Each new row is followed by what is left after taking away its nearest point in the smallest flat space through zero that holds the last named rows.

z448 (5 x 8):
[[ -6  23  18   3  16 -26 -11  -5]
 [ -9  34  27  22 -20  -8  42   0]
 [ 23  23  13  -1  11   4  16  14]
 [  7  -4  23  -8   9  -9  12   6]
 [ 23  14   6 -16  12   1   4   5]]
New rows:
[ -4 -12  -9 -12   8   7   4 -15]	[-5  0 -3  1 12  5  7 -9]
[-15  -6  16   5  14  -5 -20 -18]	[  0   0   9   3   5  13  -3 -12]
[-15 -28   4   0  -7  29 -29  -1]	[ -5   4  19  -3  -6  20 -14  -3]

z292 (5 x 8):
[[  7  -1 -37 -20   6  -2  17 -14]
 [ -4  22 -18 -15   2  17  10 -13]
 [ 30  -2   5  -1  22  22  11 -39]
 [ 10   7  -1 -13   1   9   1 -25]
 [ 17  10  15   0  30  -2  17  16]]
New rows:
[  7 -15   7   0 -10  12  -3 -26]	[-1 -4  3 -3 -3  3  6  1]
[  6  15   9   9  -3 -16  21  14]	[  5   8   2  11 -13  -8  15  -5]
[ 23  23  18  17   0 -10   9  -1]	[ 12  15  -4  17 -13 -11   7  -4]

z17, 5 rows:
[[ 19 -16  -2  10  30 -11   9  -2]
 [ -4 -11  26 -12   3  13  17 -21]
 [ -1  -7 -12   0   0 -12  -6  18]
 [-16   5  -9   3  -5  14  12  -5]
 [-31   3  -8 -15   6  18  -5   2]]
New rows:
[  7 -11  10  -1   0   1  19  -9]	[ 2  1 -1 -2  0  1  1  0]
[-1  4  1 -8 31 -5 17  6]	[ 0 15  4 -7  5 -6 12  8]
[ -5   2  22  -1   4   6 -15  -5]	[-5 -3  7 10  1  1 -3  3]

z670:
[[ 15 -16  -8 -26   7 -11  30 -19]
 [ -3  -3  16  -2   2 -15  27 -12]
 [  7 -11  27   3  -9   6  13  -1]
 [-21   9   2 -15   5   9  19 -16]
 [-11 -14   9   1   4   7  -9 -23]]
New rows:
[ -5 -13  17   3 -17 -10 -15  20]	[-12  -9   3 -13  -9  -9  -5   9]
[ -5   2   8  -1  -5 -12 -16   6]	[ -3   0   6 -12  -5  -7  -7   3]
[-16   3  -8   0  18  15   1  -6]	[ 0 -3 -1  6 13  5  5  4]
[-16   5  21  20   1  10 -12 -11]	[ 4  4  0  3  3  2  1 -3]

z846 (5 x 8):
[[ -1   1 -17   1  11   0   6   7]
 [-12  16 -16  10 -18   4  -5  -1]
 [-20  23 -16   9  14  25   8  -7]
 [  9  -6   0  -1 -12  18 -23   0]
 [-22   5 -19   8   1   0 -18   3]]
New rows:
[-31  -6   6  22   5  -1   4  -1]	[ -5 -14   3  17  -3   6   7   5]
[  4  13   7  31 -16  17   2 -17]	[ 7 -6  1 25  4 -1  0 -5]
[ -1   0   3   0 -24  12  13 -13]	[ -6 -12  -4  -3  -5   4   6  -6]
[ -6   3   0  31 -11 -25  -6  16]	[ 5  1  8 26  4  0 -1 11]

z746, 5 rows:
[[  8  -6 -11  -7  14  -9  -8 -12]
 [ 15   7 -23 -19 -32  21 -14 -14]
 [  4   9  15  -9   2  24 -21  -7]
 [ -2   1 -21  -3   9  -6   1 -23]
 [ -9 -19   0 -31  -4 -15   2  13]]
New rows:
[-18  -9   8   5  22  -6  -4   0]	[-5 -6 -3  5 -1  2 -6  2]
[ -1 -22 -11   3  -1  -2   1   1]	[ -4 -15  -3   6   0   8  -2  -1]
[  7  -5  12  10 -31  -7   6   0]	[  2  -6  13   3 -11  -9  -1 -14]
[-15 -27  -8  -1   3   3 -10  10]	[-11 -19 -10  11   1  11 -11   5]
[ -9 -18 -11   1  26 -10 -14 -17]	[ -8 -12  -4   7  -2   3  -9   0]
[  5 -16  -7  -3 -14  -7   1  -8]	[  0 -11   6   4  -6  -1  -1  -8]

z116 (5 x 8):
[[-15   0  -4   5 -18   2   3  -8]
 [  1 -33 -10   2 -12   3  22   2]
 [-19 -12   2  -9   1   0  10  34]
 [ -2   3  -7 -18 -16   3   3  -6]
 [ -6   7   3  -3  21 -16   3   6]]
New rows:
[ -7 -11 -19  20 -21   6 -20   2]	[  0  -5 -20   2  -1  -8 -16   5]
[ 10  12 -17  -2  14  -9 -14 -17]	[ -2  -2 -16   1   3   0  -9   2]
[-13  -4  -9  -2  -8 -19   3   8]	[  4  -2  -5   2  -6 -10  -7   5]
[-15  15  -4   6 -10  21   3 -20]	[-5  4 -2 -1  9 16  9 -4]
[ 12  11 -13  16  21 -12   9 -15]	[  3   8 -12   5   1   4   6   5]
[ -4   1 -20   3   9  19 -20   5]	[ -7  -3 -25   0  11  10 -10  -1]

z521 (5 x 8):
[[ -2 -10 -10 -10 -31 -24   5  -8]
 [  4 -14 -10  -8 -21 -21  13  -4]
 [  7   5  29 -12  -6 -10  -7   5]
 [ -4   3   3 -17 -17  -9 -11 -38]
 [-25  18 -17 -20   5 -17 -16  -5]]
New rows:
[13  0  2 21 18  4 -7  4]	[  8   0  -2  10   5 -11  -9  -2]
[ 13 -10 -19  -4   3   9  20   8]	[  5   3  -4 -10  -4   9   1   3]
[  3  16   5 -11 -14 -20   4  -9]	[ 4 15 -1  5 -2 -3  8 -2]

z115:
[[ -3  -4   8   3  -1  44   0  20]
 [  1   8  -5   0   3  25  36  28]
 [-14  -7  -5  11  -6  22  -1  11]
 [  6  23  -5   3   9  22   1  32]
 [  7  -8  14   8  24  42   3  -7]]
New rows:
[ 14   1  22   2  17   7 -12  27]	[  0 -12  12   8   8 -10   0  14]
[ 2 -9 -6 12  4 24  0 13]	[ 8 -7 -4  2  0 -1 -1  3]
[ 14   2   3   6   7   6  -8 -11]	[ 7  1 -3  4 -5  2  0 -2]

z968:
[[ 26   8  11   3  -9 -15  -7   2]
 [ -6   9  20 -16   2 -10  -5 -13]
 [-17   1 -28 -10  -7   7  -6   2]
 [ 16  -3 -10   8   1  10   4   1]
 [ 12   5  29  -2   5  13  -7  -6]]
New rows:
[-16  -1   5   9  -7 -12  17 -20]	[ -5   3   2  11 -15   3   4 -12]
[-18 -19 -12  18 -16  12  -4  13]	[ -1  -9   2   4 -11   1  -1  -9]
[ 16  -1  18  -1 -19  16  -8  -2]	[ -1  -7   3  -1 -14   2   6  -5]

z621:
[[  0 -11 -11 -13  22 -26   3  10]
 [-10   7   0 -15  25 -29  -3   7]
 [ -1   4 -12  -9  19  -5   2  -1]
 [-25   0  -3  13  -3  -8   5 -11]
 [  1   2 -20  16   6  -5 -12   1]]
New rows:
[15 -2 20 -3  0  3  0 20]	[-1  0  4  7  6  4  5  8]
[  2   7  18   8  -7 -12  11   1]	[ 8  7  2  8  2 -5 12 -1]
[-10 -21  11  -8   2 -19  14   4]	[ 0 -1  2  2  3  1  0  0]

z495 (5 x 8):
[[ -8  16 -27  10   2 -27  10   8]
 [ 11   0 -30  28  13  -6   1  14]
 [  4   9 -12  -4  -4 -33  -5 -11]
 [  5  19  10  31 -13 -31   2  23]
 [ -4  -1 -11  17   1 -10  12  -4]]
New rows:
[ 11 -27  10   0  16   2  -6 -18]	[-3 -7  6 -2 13 -7  1  4]
[ 3 12  5 18  7 22  4 -8]	[  3  20   1   6   4   8  -2 -11]
[  4  14   4   9   1  -8  14 -29]	[ 8 19  3  2  7  6  5 -9]

z741:
[[  6   9   6  10   2  -3  -3  21]
 [-10  -2  14  10  25   0  11  -2]
 [ 18 -19   3   5 -12  -4   2  10]
 [ 12   3   4 -11 -14  11  14  22]
 [  2   9  21   1   2 -15   9  17]]
New rows:
[ -1  11   0 -13  -9   2  11   9]	[-1  0 -3  1  0 -2  2  1]
[  9   3 -23  15   0  21  -5  -9]	[ 7  7 -1  7 -2  0  7 -7]
[-13 -11  16 -12   5  -5 -12  20]	[-14 -14   6 -14   3   3 -16  13]
[-18  -2  31 -31  30 -14  14   2]	[  0  -9   1 -18  13  -1 -13   9]
[-1  9 -1  8  2 15 -8 24]	[-5 -3  3 -1 -2  2 -4  2]
[20 -1  2 -1 -7 -4 -4 -1]	[11  5  2 -1  4  1 -1 -5]

z981:
[[  4   6  -8  16   0  14  11  -2]
 [-13  -8  13   1   5  -7   2   2]
 [ -4 -19  18   5   7  -2  19  13]
 [ 21  24   7   2   8  -2 -14   3]
 [-13   4 -21  -3  11   1  -4 -28]]
New rows:
[ 2 10  1 -1  0 -9 -1  4]	[-1  4 -3  0 -1 -6  5  2]
[ 0 -3  1 12 15 -2  7 -8]	[ 2 -3 -1  4 -1 -4 -2 -1]
[  0  10  -2 -11   9  -2   1  -1]	[-4  7 -1 -6  1  1  5  4]
[-13 -11 -20  19  -2   3  -7   4]	[  1  -9 -11  11   7  -5 -11   9]
[  2 -11   6  14 -31 -29  11  -1]	[ 11  -1   0  14 -14 -28  10 -14]
[-23   4  -7   2   0  -1 -17  -5]	[-2 -2 -4  1  5  3 -4  6]

z114 (5 x 8):
[[ -9 -20  14   3  24  20  -8  27]
 [ -5  -4 -25  -3  25  44 -12 -22]
 [ -4 -34 -17   1   9  26  16  -2]
 [ 15  12   1  -1  -3   8 -14  14]
 [  3  -9  15 -12   3  -2 -22 -20]]
New rows:
[  8 -16  -9   0  -1   4   8   1]	[ 3 -1 -2  1  4 -3  0  0]
[  9  -3  -1  -4  -4 -10 -10 -10]	[ 2 -2 -4  2  3 -5 -3  1]
[ 16   4   0   5   1   2  -8 -15]	[ 8  0  3 10  5 -1  2 -4]

z602, 5 rows:
[[-31  14  12  -3  -9   1  -6   0]
 [-12   7  19 -17  -5  17 -29   7]
 [-27  -3   4 -35 -27   7  -2 -16]
 [-38  19  -2   8   1   9   5  -4]
 [-40  -7  35  -2  -3  -7 -10  22]]
New rows:
[ 18   2   4  -2  -1  -4   1 -15]	[ 1  0  8  1  5  1  2 -9]
[-20 -18   8  -3   8 -20   9 -10]	[ -3  -3   2  -2  12  -7  -6 -13]
[ 20   1 -12  20  13  -8  19  19]	[ 2  5 -3 -4 -4  2  6 12]
[ 15  15 -20 -17 -12  -4   9  -6]	[ 1  7 -5 -8  0 -2  5 13]
